The first 5 rows are patterns. Each new row is the sum of 2 different patterns, raised or lowered, with some noise. Before adding, each is slid sideways (what falls off one end comes back at the other) and multiplied by a number that may be negative. Names go in the order of the patterns.
Some rows, each with the names of its patterns after it:
[-1.12 -0.46 -0.15 -3.89  1.89 -0.48 -1.42 -0.31 -1.09  2.39 -1.73 -0.19
 -0.22 -0.79 -0.82  0.32  0.00 -0.09 -0.28 -0.40 -1.42  0.74  0.41 -3.89
 -1.06  0.79  1.72  0.82 -1.22  1.39 -0.24  2.11 -0.57  3.75 -3.04  0.09
  2.66  0.12  1.64 -0.16  0.18  0.20  0.00  2.45  0.08  0.10  1.12]	A
[-1.66  0.64 -0.07  0.15  3.17 -1.84 -0.12  1.60 -0.10 -3.89 -0.49  0.97
  2.41 -3.89 -1.91  1.31 -0.96 -0.04  0.05  0.69  1.66 -1.55 -1.84  1.22
  0.88  0.92 -1.84 -1.83 -0.39  1.21  0.63 -0.15  0.24  1.00  0.42  0.98
  2.53 -1.07  0.82 -1.75 -0.12 -0.56  0.03 -0.28 -1.24  2.97  1.71]	Y
[-0.48 -2.61  0.60 -0.53 -0.49 -0.44 -3.62  0.79 -0.13 -0.53 -0.58  3.89
  0.29  3.89  2.22  1.66  0.69  0.35  0.05 -2.57 -0.81 -0.58  0.11  3.81
  1.82  0.29 -0.39 -1.11  0.74  0.15  1.19 -0.03 -0.05  0.71  0.64  1.32
  0.02 -1.05 -1.93  3.09  0.18  0.17 -0.20  0.98 -0.42  0.48  1.09]	L
[ 1.01  0.14 -3.89  0.04 -1.39  1.45 -1.43  1.36 -0.72 -0.55  0.47 -1.27
 -0.94  0.28 -0.69  0.10  2.54 -2.98 -0.25 -0.23  3.63 -2.07 -0.01 -0.15
  0.41  0.24  1.56  0.23 -0.63 -0.03 -0.17 -0.78 -0.01 -0.14 -0.08 -1.69
  0.55 -0.77  0.84 -0.47 -0.51  0.26 -0.45 -0.24  1.08 -0.09 -0.41]	U
[-1.46  0.45 -0.60  3.89  1.65  0.66  1.06 -0.36  0.60  0.51  0.93  1.75
  0.12  0.63  0.12 -0.20 -0.32 -1.02  0.47  0.15 -2.74 -0.30 -0.27 -1.97
 -0.44 -0.17  2.06  3.89 -0.02 -2.98  0.18  1.40 -2.54 -0.38  1.03 -0.47
 -2.64  2.97 -0.41 -0.45 -0.45 -1.88  0.26  0.39 -2.85 -3.64  3.34]	Z

New rows, each followed by the names of its patterns:
[-0.63 -1.46 -1.58 -0.83 -2.21  0.31 -0.48 -0.47 -1.62 -0.20 -0.89  0.84
 -0.69 -0.60 -0.19 -0.53 -0.30 -1.92 -3.06 -0.43  0.93 -0.81 -1.51  1.38
 -0.82 -1.07 -0.85  0.90 -2.37 -0.55 -0.43 -0.41 -0.21 -1.02 -0.93  0.43
  1.21 -1.21  0.08 -0.46 -0.85 -2.41 -2.06 -0.90 -1.20 -0.72 -0.56]	U Z
[ 2.20  0.47  3.18  1.99  3.99  1.58  4.20  0.72  2.50  4.32  2.06  2.23
  0.67  4.09  2.24  1.98  3.27  2.59  1.71  2.91  2.11  1.41  0.23  0.26
  2.59  1.38  0.98 -0.60  1.92  3.22  0.69  1.54  4.48  1.69  4.15  3.71
  3.09  2.52  2.23  1.74 -0.58  1.83  1.90 -0.13  3.95  3.68  3.01]	A L
[-0.18 -1.16  3.15  0.63  0.36 -1.68  2.99 -0.15  0.86 -0.84  0.87 -2.24
  0.88 -0.54 -0.40 -1.10 -3.37  1.46  0.13 -0.38  0.04  3.95  0.60  4.12
  3.31  1.42  1.24  0.08  0.43 -2.07 -0.73 -0.23  0.37  3.20  2.04  0.77
 -0.71 -0.93  3.05  0.23  2.11 -0.75  0.97  0.16  1.17  1.81 -0.08]	L U
[-0.78  0.21 -4.52 -0.93 -1.29 -1.02  1.66 -2.99 -1.84  1.13  3.75 -5.48
 -0.04 -1.85 -0.56 -4.69 -2.09 -1.72 -2.61 -0.93 -2.17 -2.10 -2.15 -2.96
 -1.49 -2.84 -1.20 -1.45 -0.62 -0.74 -2.02 -1.45  0.78 -1.21 -0.62  0.25
 -1.26 -0.69 -3.12 -6.92 -1.28  0.53 -0.79 -3.50  1.64 -1.28 -2.60]	U Z
[ 1.00  2.53 -2.36 -0.24  0.44 -0.90  0.18 -2.34  0.62 -1.69  0.22 -0.55
  0.75 -1.01 -0.86 -0.32 -0.68 -0.28  1.37 -1.14 -1.26  3.11  0.37 -4.11
 -1.77 -2.31  1.42 -2.62  0.77 -2.63 -0.57 -2.91  0.65 -1.42 -2.33 -1.10
 -1.68  1.45 -3.01 -0.95 -0.86  0.62 -2.23 -0.54 -1.56  0.66 -0.08]	A U
[ 2.38  0.39 -0.22  0.27  1.03  0.25  2.43  0.41 -2.97  1.21 -0.07  2.98
 -0.76  0.65 -2.01  3.01  1.08 -0.50 -0.61  1.58 -0.56  1.18  3.59 -2.59
 -2.28  0.90  2.95 -1.79  0.01 -3.22  1.57  0.47  1.24  0.13  3.75  0.73
  4.20  1.82  2.09  0.87  0.69 -1.08 -1.77 -0.95  0.50  0.21  3.80]	L U
[-0.54 -2.33 -0.65 -0.86 -0.19 -1.28 -1.85  3.41  0.89 -1.92  1.04 -0.53
 -0.45  0.59 -4.69 -0.76  2.47 -0.87 -4.93  0.42  0.31  0.75 -3.60 -0.61
 -1.44 -1.27 -0.37 -0.45  1.02  0.62 -2.32 -0.51  2.56 -2.02  0.95 -2.52
 -1.91 -3.50 -0.77 -0.70 -1.47 -0.24 -0.38 -0.64 -0.56  0.24 -1.60]	Y Z
[-0.88  1.02 -1.61  2.38 -4.44 -0.69  1.62 -2.34  0.27 -1.51 -1.88 -0.89
 -1.13  2.34  1.12 -0.96 -1.48 -2.05 -0.79 -2.46 -4.99  1.52 -1.78 -3.96
  0.32 -2.47  1.04 -2.95 -2.23 -1.26 -1.53 -3.36 -2.67  0.80 -1.92 -1.09
 -1.72 -0.31  0.49 -0.32 -4.25 -2.23  0.14  0.95  0.28 -1.26  0.38]	A Z
[ 1.41  1.60  2.15  2.91  2.64  1.59  4.55  1.76  2.29  0.53  1.52  1.31
  2.18 -0.61  0.96  2.12  0.44  1.09  1.91  3.55  3.73  3.41 -1.07  1.97
  0.72  0.55  1.27  2.70  1.01 -1.00  3.49  1.16  1.71  1.32 -0.06  2.40
  2.05 -0.98 -1.71  5.80 -0.09  2.49  0.47  5.55  3.60  2.02  2.84]	U Z
[ 1.49  0.75  1.13  0.46  0.04 -0.22  1.98  1.37  2.03 -0.18 -0.77  3.48
  1.05  1.73 -1.32  0.47  1.47  0.77  1.76  0.25 -3.70  2.52  0.39 -0.60
  0.39  0.00  1.77 -0.11 -1.15  2.67  5.42  0.03  4.79  2.82  2.18  0.97
 -0.06  1.89 -0.31 -0.75 -0.39  0.31  5.22  3.63  1.24 -0.39 -0.62]	Y L
[ 1.47  1.22  3.70  4.76  2.84  2.86  1.63 -1.09  0.64  2.11  3.00  2.87
  1.52  1.75  0.76  1.49  1.46  1.48  1.35 -0.57  1.69  2.62  2.62 -1.05
  1.52  2.74  3.93  0.96  0.66  1.40  1.50  1.05  3.97  1.77  2.15  0.98
  3.64  4.78  0.91  1.84  1.34  2.47 -1.24  0.13 -3.31  1.55 -0.27]	L Z
[ 1.26  0.43 -0.31  2.61  1.02 -2.99  0.00 -3.27 -0.60 -4.11 -2.03  1.36
 -0.42  2.84  0.80 -2.22  2.08 -3.25 -3.19  0.07  4.39  1.74 -1.36 -2.23
  2.90  2.08 -1.15  0.49 -0.34 -1.06 -0.46 -0.37  3.57 -0.88 -1.00 -0.70
 -0.50  1.09  2.44  0.11 -2.08  0.00  2.88 -0.54 -0.16  0.24 -0.41]	Y L
[ 0.99 -1.95 -2.26 -0.22  1.32 -3.66 -0.07 -0.75 -0.53  0.77  0.07 -1.98
  2.14  1.52 -3.80  0.64 -1.72 -0.18 -4.56 -3.57 -1.66 -1.83 -1.62 -1.80
  1.66 -2.06 -1.61 -2.30 -0.43 -2.37 -0.40 -0.39 -0.52 -0.51 -0.42  1.21
 -0.37 -0.97 -1.39  1.76 -0.69 -2.89 -7.83  0.64  1.65 -1.20 -2.82]	U Z
[-1.12 -2.37 -2.35  0.10 -3.00 -0.99 -2.79  1.03 -0.21 -1.27 -1.85 -2.55
 -1.77 -1.34 -2.57 -1.59 -0.49 -5.08 -0.71 -2.15  2.24 -2.44 -0.82 -1.46
 -0.77 -0.15 -2.68 -2.44 -0.45 -1.81 -1.28 -1.85 -3.59 -0.02 -1.26 -3.59
 -0.86  1.31 -0.32 -2.26 -3.45  1.91 -0.11 -2.47  0.12 -1.35 -1.49]	Y U
[-0.43 -0.92 -2.98 -2.88  0.00  0.84 -1.36 -2.27  2.01  0.46 -1.35 -1.01
  0.87 -2.73 -0.48 -0.87 -0.71  0.08 -2.05 -0.33  0.85  2.75 -3.05  0.56
 -1.21 -0.13 -3.05 -3.39 -1.99 -0.88 -0.76 -1.15 -1.19 -2.90 -0.97 -0.77
 -2.05 -0.76  1.21 -0.27 -0.52 -2.22  1.04  2.10 -1.04 -0.21  0.68]	Y Z
[-1.10  1.36 -0.19 -1.10 -0.02  0.00  0.46  2.65 -0.29 -0.28  1.13  2.25
 -2.22  0.11  2.36  2.15 -2.23 -2.82 -2.26 -0.44  2.59  0.15 -0.42  3.33
 -0.50 -2.07  1.39  2.83 -1.68 -0.72 -0.68  0.29  2.50  0.39 -0.28  2.74
  3.72 -2.33  2.02  1.48 -0.15 -2.38 -2.42 -0.71 -1.11  0.51 -0.43]	Y Z
[ 2.73  2.35  2.29  1.87  1.72  0.01  1.05  0.99  2.08  4.03  1.38  1.52
  1.82  1.58  2.47  1.36  3.00  1.61  2.45  1.96  3.40  1.42  1.83  1.99
  0.58  4.10  1.79  1.86  1.61  2.31  2.23  1.98  2.36  1.85 -0.20  1.89
  1.33 -0.04  2.14 -0.65  1.63  1.48  1.10  2.05  3.28  1.73  3.94]	A L
[-1.59 -0.50 -2.57 -3.85 -1.90 -3.75 -2.20 -2.83 -2.38 -1.06 -0.60 -1.70
 -0.82 -1.64 -1.79 -5.44 -3.38 -2.22 -2.10 -1.18 -2.46 -2.01 -2.95 -2.37
 -1.94 -2.44 -2.10 -2.53 -1.72 -0.86 -0.83 -3.57 -0.79 -1.76 -1.64 -1.59
 -1.49 -2.07 -3.22 -3.03 -0.41 -0.95 -1.53 -2.00 -0.55  0.19 -2.56]	L Z
[-2.29  0.10 -0.05 -1.99 -2.51  0.45  0.31 -1.48 -2.43 -2.38 -1.68  1.50
  0.43 -0.49  2.64 -0.95  0.14  1.48  2.27 -0.73 -1.43 -0.91 -0.52 -0.74
  0.08 -0.17 -1.85  2.49  1.24 -1.86  0.59  0.50 -0.83  2.36  0.66  0.10
  0.55 -1.70 -4.93 -0.08 -0.36  2.01 -6.04 -1.96 -2.03  0.87 -0.63]	A Y
[ 3.43  1.86  1.89 -0.59 -0.70  2.49  2.01  4.37  3.46  4.35  1.82  0.24
  1.07  4.17  4.15  1.06  2.49  2.54  2.48  2.58  0.92  1.71  1.08  4.06
  1.41  1.37  2.78  3.89  1.73  1.61  2.60  1.57 -0.61  1.78  1.07  0.79
 -0.04 -0.86  2.05  2.65  1.47  1.61  5.38  2.30  6.09  2.11  2.29]	Y L
[ 0.93 -1.28  0.36 -1.80 -2.01 -2.34  0.01  0.54 -1.64 -1.66 -0.21 -2.81
 -1.81 -1.33 -4.89 -1.37 -1.66 -2.97 -2.15 -2.77 -1.47 -2.62 -1.73 -2.10
 -2.42 -0.46 -1.22  0.25 -0.61 -1.04 -1.69 -2.58 -0.98 -2.52 -5.08 -2.77
 -0.92  1.60 -0.05 -2.39 -0.61 -2.34  0.51 -2.05  2.03 -4.18 -1.56]	A L
[ 2.27  2.60  0.99  2.36  0.71  1.55  2.40  1.21 -0.87  0.61  1.21  3.78
  2.92 -0.14  1.27  1.41  2.23  0.28  1.73  1.54  0.33  2.25  5.76 -0.38
  2.23  2.25  4.30  4.08  1.30  1.94  2.46  2.63 -0.79  1.74 -2.06 -0.21
  0.16  0.81  1.55  1.79  4.09  1.66  2.80  1.43 -1.14 -0.02  1.28]	L U
[ 2.55  1.64  2.21  0.46  2.24  1.65 -0.28  2.74  0.68  1.89  0.79  4.93
 -1.29  1.67  1.21  1.83  0.02  1.89  1.59  0.69  2.30  4.62  1.08  2.33
  2.19  3.00  4.91  1.40  1.39  2.46  2.62 -2.23  1.64 -1.80 -1.05  0.11
  1.35  0.80  1.66  6.33  2.49  3.11  0.73 -1.10 -0.81  1.88  2.40]	L U
[-0.87  1.23 -1.65  2.70  0.12 -1.96 -0.24 -0.91  1.55  1.39 -2.02  0.10
 -0.86 -1.36 -3.75 -4.66  1.47  0.34 -4.85 -2.51 -0.97  0.57 -2.53 -1.11
 -0.63 -0.52 -2.78 -1.92 -0.24 -0.44 -0.53 -2.71 -3.64 -0.42  0.31 -4.04
 -1.98 -0.07  1.34  0.14 -1.32  2.04 -1.87  1.61 -2.65  2.40 -3.99]	A Y
[-1.12 -1.56 -0.98 -1.03 -1.37 -0.57 -1.83 -6.75  0.65 -0.36  0.66 -0.72
 -1.44 -0.32 -1.05  1.63 -2.22 -0.30 -3.41 -1.76  0.79 -1.49 -3.20 -0.64
 -1.18 -1.68 -1.88  4.47 -0.88  2.50  1.91 -0.73 -1.00 -1.15 -4.80 -1.92
 -2.51 -3.01 -1.41  1.40  2.65 -2.61 -1.87 -2.51 -1.25 -1.94  0.13]	A L
[ 2.48  4.00  0.98  2.19  1.58  2.09 -0.32  1.27  3.49  3.91 -0.09  3.39
  1.89  1.89  3.02  2.40  3.32  1.76  2.34  1.37  3.03  3.25  3.26  1.01
  1.12  2.16  3.09  2.93  2.90  1.91  2.49  4.73  3.45  3.21  0.52  2.18
  1.77  1.32  2.01  0.87  2.36 -0.82  5.78  3.03 -0.22  2.47  1.17]	A Y
[-1.86 -2.92 -2.35 -2.93 -3.72 -1.75 -0.91 -4.59 -2.43 -2.22 -3.51 -0.78
 -3.01 -0.98  0.54 -2.04 -6.45 -2.42 -3.64 -5.27 -3.60 -1.98 -2.90 -4.17
  1.06 -2.23 -2.44 -2.72 -5.69 -3.30 -2.18 -4.12 -4.34 -0.52 -3.38 -2.79
 -2.72  0.33 -1.49 -2.35 -2.39 -2.66 -1.35 -0.96 -3.29 -1.14 -2.38]	L Z
[-0.81  1.54  0.94 -0.64  1.38 -2.39  1.65  1.00  0.81  0.18  4.38  1.22
  4.44  3.03  3.04  1.11  0.91  2.69 -0.84 -0.19 -0.48  0.56  4.73  1.85
  1.20 -0.52  0.25 -0.06  2.49  1.66 -0.22  0.76  0.75  1.42  2.03  0.69
 -0.20 -1.86  3.61  0.91  0.71  1.23  1.95  0.53  3.08  0.90  0.62]	A L
[-0.12 -1.22 -2.12 -0.80  1.48 -0.60 -0.43  0.94 -0.06 -0.48  0.03  1.05
 -1.23  0.12 -0.09  0.44  0.79 -2.00 -0.13  0.66  2.40 -2.44  1.34 -0.78
 -0.10 -1.82 -1.59 -0.97 -0.60 -0.18 -0.42  0.63 -1.83 -1.02 -0.36  1.05
 -1.07 -0.10 -0.17  0.47 -0.26  0.60  1.33 -0.26 -0.05  0.74 -0.18]	U Z
[-0.75 -0.31 -0.27 -1.14  2.89  1.28 -2.01  0.37 -0.41 -0.62  2.36 -1.84
 -0.33  0.19 -0.08 -3.94 -0.25  0.35  1.63 -3.37 -1.97  0.75 -0.57 -0.46
 -0.50  0.76  1.14 -3.30 -1.87  0.07  1.14 -0.09 -1.18 -2.15 -0.89  0.94
 -0.35 -0.76  0.19  0.25  0.24  1.72  0.32 -1.31  0.16  0.08 -1.41]	Y U
[ 0.07  5.87 -0.23  1.79  2.77  0.69  1.66 -1.56 -0.04 -0.01  0.47  4.70
  1.77  0.67  0.94 -1.18  0.56  0.28 -1.59  1.72  0.01 -0.12  0.63  0.54
  2.17 -1.52 -1.00  2.40 -0.02  0.07  0.61  1.06  0.01  0.53  0.79 -0.96
 -0.75  1.15 -2.88 -0.65  0.73 -0.92  1.55 -0.51  1.02 -0.18  4.47]	A L
[ 2.50  0.21  0.53 -0.02 -0.45  0.19  0.98  0.25  0.69  0.65  1.29  1.80
 -0.18  0.62  2.79 -0.08 -0.52 -0.68  1.20  2.02 -1.47  0.00  1.22 -1.06
  0.51  0.86 -0.36  1.01  3.60 -0.38  2.36 -0.52  2.19 -1.74  0.32  0.84
  0.47  2.09  1.10  0.24  1.60  0.57 -1.73  4.42  0.10  1.12 -3.83]	Y U
[ 4.09  7.37  1.46  1.05  3.63  3.66  1.60  0.88  4.18  2.54  1.07  4.97
  2.74  2.12  2.20  1.30  2.86  3.12  1.83 -0.14  4.51  3.98  3.46  1.69
  3.99  3.02  3.82  2.49  2.53  1.78  3.30  0.96  5.69  2.69  1.26  2.57
  1.43  2.51  1.92  2.83  2.71 -0.69  2.32  2.37  0.67  3.03  2.75]	A Z
[-2.25 -0.92 -1.87 -1.06 -1.23 -2.60 -0.26 -0.67 -0.37 -1.25  0.97  0.87
  1.39  0.52  1.11 -0.15 -0.45 -1.79 -3.93 -1.06  0.47 -0.78  0.43  1.40
 -0.33 -1.49 -1.00  0.88 -2.23  0.05 -0.46 -0.73  0.68 -0.56 -0.28  0.80
  0.63 -3.42  1.59 -0.82 -0.35 -2.82 -1.08 -1.21 -1.16  0.03 -1.27]	L Z
[ 0.60  0.25  0.80  0.69  0.91  0.48 -0.45 -2.25  2.54  0.33 -0.48 -0.09
  0.98  0.95  2.53  1.25 -1.40 -1.70  1.38 -1.32 -0.23  0.45 -2.73 -0.27
  1.61 -0.33 -0.28  3.09 -0.24  3.34  2.28  0.23 -0.76  2.09 -0.22 -1.49
 -0.67  1.61  1.17  3.55  2.15  0.39  0.33 -0.28  1.31  1.16  1.32]	L Z
[ 0.20 -1.51 -0.63 -0.97  1.59  2.13  0.12 -1.37 -0.83  1.14 -0.98 -0.70
 -1.26 -0.92 -2.40  0.67 -0.77  1.56 -1.07  0.25  0.04 -0.56  0.89 -0.13
 -1.87  2.45 -1.98  0.85 -1.41 -2.75  1.98 -0.53 -0.84  0.57  3.36  0.78
 -1.14 -4.46  5.72  1.69 -1.33 -1.92  1.41 -0.25 -0.81 -2.18  1.07]	Y U
[ 5.28 -0.13  1.13  1.38  0.95  7.00 -1.53  1.39  3.13  1.02 -2.66  1.60
  2.70  4.02 -2.14 -0.37  1.73  1.57  2.18 -1.81  1.29  4.12  1.98  0.84
  1.77  3.98  2.51  1.91 -0.53  5.06  0.07  2.55  4.04  2.03  4.28  2.04
  2.94  4.36  0.76  4.85  0.29  1.81  2.36  0.85  1.15  0.49  1.16]	A Y
[-0.74  0.44  1.53  0.28 -1.60 -2.96 -1.14  1.39 -0.68 -0.89  0.66 -0.65
 -0.85 -0.20  1.36 -2.35 -1.00 -1.33  1.09  0.41 -0.81 -0.91  1.50  1.25
 -2.33  0.69 -1.13 -1.61 -2.70 -1.84 -1.21 -1.44 -2.36 -0.60 -1.01 -1.47
 -1.97  1.13 -0.81  1.07  0.66  0.37  0.29 -0.75 -0.67 -0.32 -0.93]	L Z
[-2.22 -1.49 -1.54 -3.62 -2.49 -1.32 -3.66 -1.72 -2.39 -4.09 -1.07 -3.70
 -2.54 -2.21  0.00 -2.04 -0.70 -3.30  2.14  0.14 -2.07 -1.18 -1.83 -1.97
 -3.68 -3.24 -1.33 -1.04 -0.87 -1.62 -2.51 -1.16 -1.48 -1.49 -2.75 -1.80
 -1.93 -2.27 -2.38 -2.00 -1.89 -3.38 -1.88 -3.67  0.40 -1.77 -1.61]	Y L
[-0.61 -0.49 -2.55  0.71 -0.16 -1.75 -0.91 -1.92 -1.33 -0.29  0.57  1.30
 -4.42 -0.34 -0.44 -0.80 -0.28  0.48 -0.47  1.18 -0.74  2.33  0.15  0.39
  0.78 -1.26  4.12 -0.77  0.03  0.75  0.94 -3.82 -0.39 -3.42 -2.04 -1.42
 -0.01 -0.91 -0.50  4.54  1.17 -0.22 -1.30 -4.12 -1.15 -1.16  0.29]	A L
[-2.39 -0.01 -2.33 -2.09 -1.94 -0.41 -2.05 -1.01 -1.63 -2.05 -1.95 -0.97
 -1.72 -2.42 -1.83 -2.14 -3.11 -1.26 -2.25 -0.98 -2.45 -1.18 -2.14 -1.22
 -1.40 -3.12 -2.32 -1.33 -2.16 -1.21 -1.76 -3.17 -0.56 -1.69 -4.28 -1.74
 -0.85 -0.82 -2.82 -2.08 -0.52 -1.18 -2.02 -1.88 -2.18 -1.59 -2.38]	Y U
[-1.19 -0.40 -0.13 -2.32 -3.36 -0.84 -4.26 -1.03 -1.34 -0.82  2.73 -2.22
  1.84  1.39  0.22  0.45 -5.40 -0.11 -0.53 -0.06  1.05 -0.42 -0.88 -1.33
 -0.34 -0.16 -0.52  0.36 -2.09 -0.88  3.90  1.92 -3.23 -2.20 -1.29  0.82
 -2.44  0.03 -2.62 -0.81 -3.57  4.12 -0.93 -2.42 -0.08 -1.61  2.25]	A L
[ 1.33  0.99  4.83  2.50  4.73  0.19  1.19  2.52  1.62  2.21  2.50  2.12
  2.72  2.35  2.96  0.78  2.03  1.10  0.91  1.36  3.23  3.72  3.74  0.81
  3.84  2.81  3.84 -0.26  6.13 -0.99  2.05  4.37 -0.37  4.24  2.01  2.08
  1.93  5.21  4.72  5.12  3.79  4.59  1.68  2.13  2.13 -3.40  3.27]	A L
[-0.03 -1.94 -1.34 -2.46 -1.74 -0.44 -1.80 -2.72 -1.02 -1.35 -1.55 -1.78
  1.61 -1.16  0.74  0.26 -1.02 -1.33 -1.35 -3.08 -2.01 -2.23 -2.20 -1.53
  0.18  0.49 -2.10 -1.73 -2.25 -1.37 -1.87 -0.65 -1.44 -1.50 -1.18 -1.41
 -1.41 -1.12 -1.92 -4.14 -0.08 -1.08 -0.64 -1.27 -1.51 -1.05 -1.30]	A L
